There are 4 ways to turn a row about zero (a turn may also mirror it). The second row of each pair is the first, turned, with some noise.
Known pairs, each followed by its turn:
[-18   2 -43   9]
[ 32  32 -11  -9]
J_351

[-13  -3 -19 -34]
[ 27  -3 -21  22]
J_491

[ 18 -17  -2  -8]
[-20   7   8 -12]
J_351

[ 10 -14  17   9]
[14 -2 16 15]
J_406

[43  0 13 37]
[12 20 53  2]
J_406

[  3  -8   5 -14]
[-13  -8  -7  -2]
J_849

[-21  12  29  27]
[-1 46  5  0]
J_849

[ 17 -36  10 -13]
[ 27 -31  13   8]
J_406

[ -2  34 -12  10]
[-15   3 -29 -17]
J_491

[  7  18  -5 -25]
[  7  21 -21   9]
J_491

[ 17   2 -28 -19]
[-14  25 -20 -14]
J_351

[-11   0  43   0]
[-28  33  -8  -9]
J_849

[ -9  21 -12  -4]
[  2   1 -26  -8]
J_491

[ 10 -43 -18   4]
[ -3 -41  22   3]
J_406

[  5   5   6 -18]
[11 18 -3  5]
J_491

[-19   2 -30  -5]
[  7 -15  19  25]
J_849

[5 4 3 1]
[-5  0  0  5]
J_351

[ 5 14 32 -7]
[-19  16   3 -26]
J_849

[-17 -13 -30 -10]
[-21 -28 -12 -10]
J_406

[-37  30   1  -6]
[ 32 -19 -29   8]
J_351

New pairs, each followed by its turn:
[-3  0 11 14]
[ 4 -6 11 10]
J_351

[-15   6 -13  -3]
[ 1 -4 15 13]
J_849

[  7 -12   2  -6]
[ -5  -7 -12  -1]
J_849

[ 3 43 -6 -4]
[ -7  33 -12 -24]
J_406

[29  3  8  0]
[ 19   7  19 -12]
J_406

[ 25 -17   4   1]
[ 17 -11  23  -3]
J_406

[  2 -14   5   5]
[ 5 -9  9 11]
J_406

[  4   5 -15   1]
[ 1 13 -7  0]
J_351

[ 0 43 11  0]
[ -1 -11 -28  33]
J_351

[-5  4 10  3]
[  3   3   3 -11]
J_491

[ 3  7 30  3]
[-10 -24   6  16]
J_351

[ 21  -9   5 -19]
[ 24 -12   5 -12]
J_406

[ -4 -20  16 -11]
[-22   2 -18   4]
J_849

[-9 25 -4  0]
[ 11  -1 -19  14]
J_351

[ -2  -8  28 -31]
[-20 -33  -6 -18]
J_351

[-13  -6   1  18]
[-14  -1   5  18]
J_406

[-15   2  17  33]
[10 37 -2  6]
J_849

[8 8 6 7]
[  5   7   0 -12]
J_849

[ -3   9 -11   1]
[  7   9 -10   2]
J_351

[  3 -10 -12  12]
[-12 -13   3   7]
J_491

[-6 10 -1 13]
[-11  12   1   4]
J_406

[ 19 -14   8  -7]
[-2 11 15 14]
J_491

[-17  -1  18   9]
[ 10  -4  12 -21]
J_491

[24 -4  0 -5]
[-11  15   7  15]
J_491

[  1  -1  43 -19]
[ 39   9 -15  18]
J_406

[  3   7 -21 -32]
[ -9 -34  17   0]
J_849

[-13  -2  -2   1]
[-9 -1 -8  7]
J_406

[-12 -12   6  12]
[  2 -14  12  -8]
J_491

[-14 -10  -8  -6]
[ -8 -16 -10   4]
J_406

[ 10 -18   6   6]
[-5 -3 20  8]
J_491

[-33  22  -9 -23]
[ 25 -14 -36 -10]
J_351

[14 -3  9 -2]
[-4 13  9  5]
J_491

[-23  -3  -3  11]
[ 1 13  6 21]
J_849

[  6   0   9 -13]
[-13  -9  -4  -4]
J_351

[ 12   9   1 -32]
[-20 -24   9 -17]
J_849

[ -2  10   0 -26]
[ 17  16 -14   6]
J_491

[-38   3  24   3]
[ -5  12 -25  34]
J_406

[43  2 12  9]
[-29  29  17   9]
J_491

[-15 -15  -5  -7]
[ 11  -3   4 -21]
J_351

[-27  10  30  -3]
[  5  18 -25  26]
J_406

[-22  -6  36  11]
[ 13 -37  19   7]
J_351

[-37  -1   9   9]
[-11  26  10  25]
J_849

[  2 -33 -17  11]
[-12 -30  20   7]
J_406

[  5 -20   8  12]
[  3   7 -24   4]
J_849

[-18  -3   1  -7]
[ 12 -10  -5 -11]
J_351

[28 13  4  0]
[  9  -7  -1 -30]
J_849

[-32  -4 -15 -24]
[ 24  -7 -19 -30]
J_351

[ 9 -1  3 -2]
[-10   1   1   1]
J_351

[  6 -11   0 -18]
[12  5  5 16]
J_491

[ 3 11  3 13]
[11 10  4 -8]
J_849

[  8 -43   2  -2]
[-12   2  31 -28]
J_351

[ -8   8  -7 -39]
[ 31  12 -21  14]
J_491

[ -9 -10  -5  -2]
[ -5 -11  -3   6]
J_406

[-32   2  -3  11]
[34 -7  1 -2]
J_351

[-16 -19  -5  -7]
[-9 -4 -7 23]
J_849

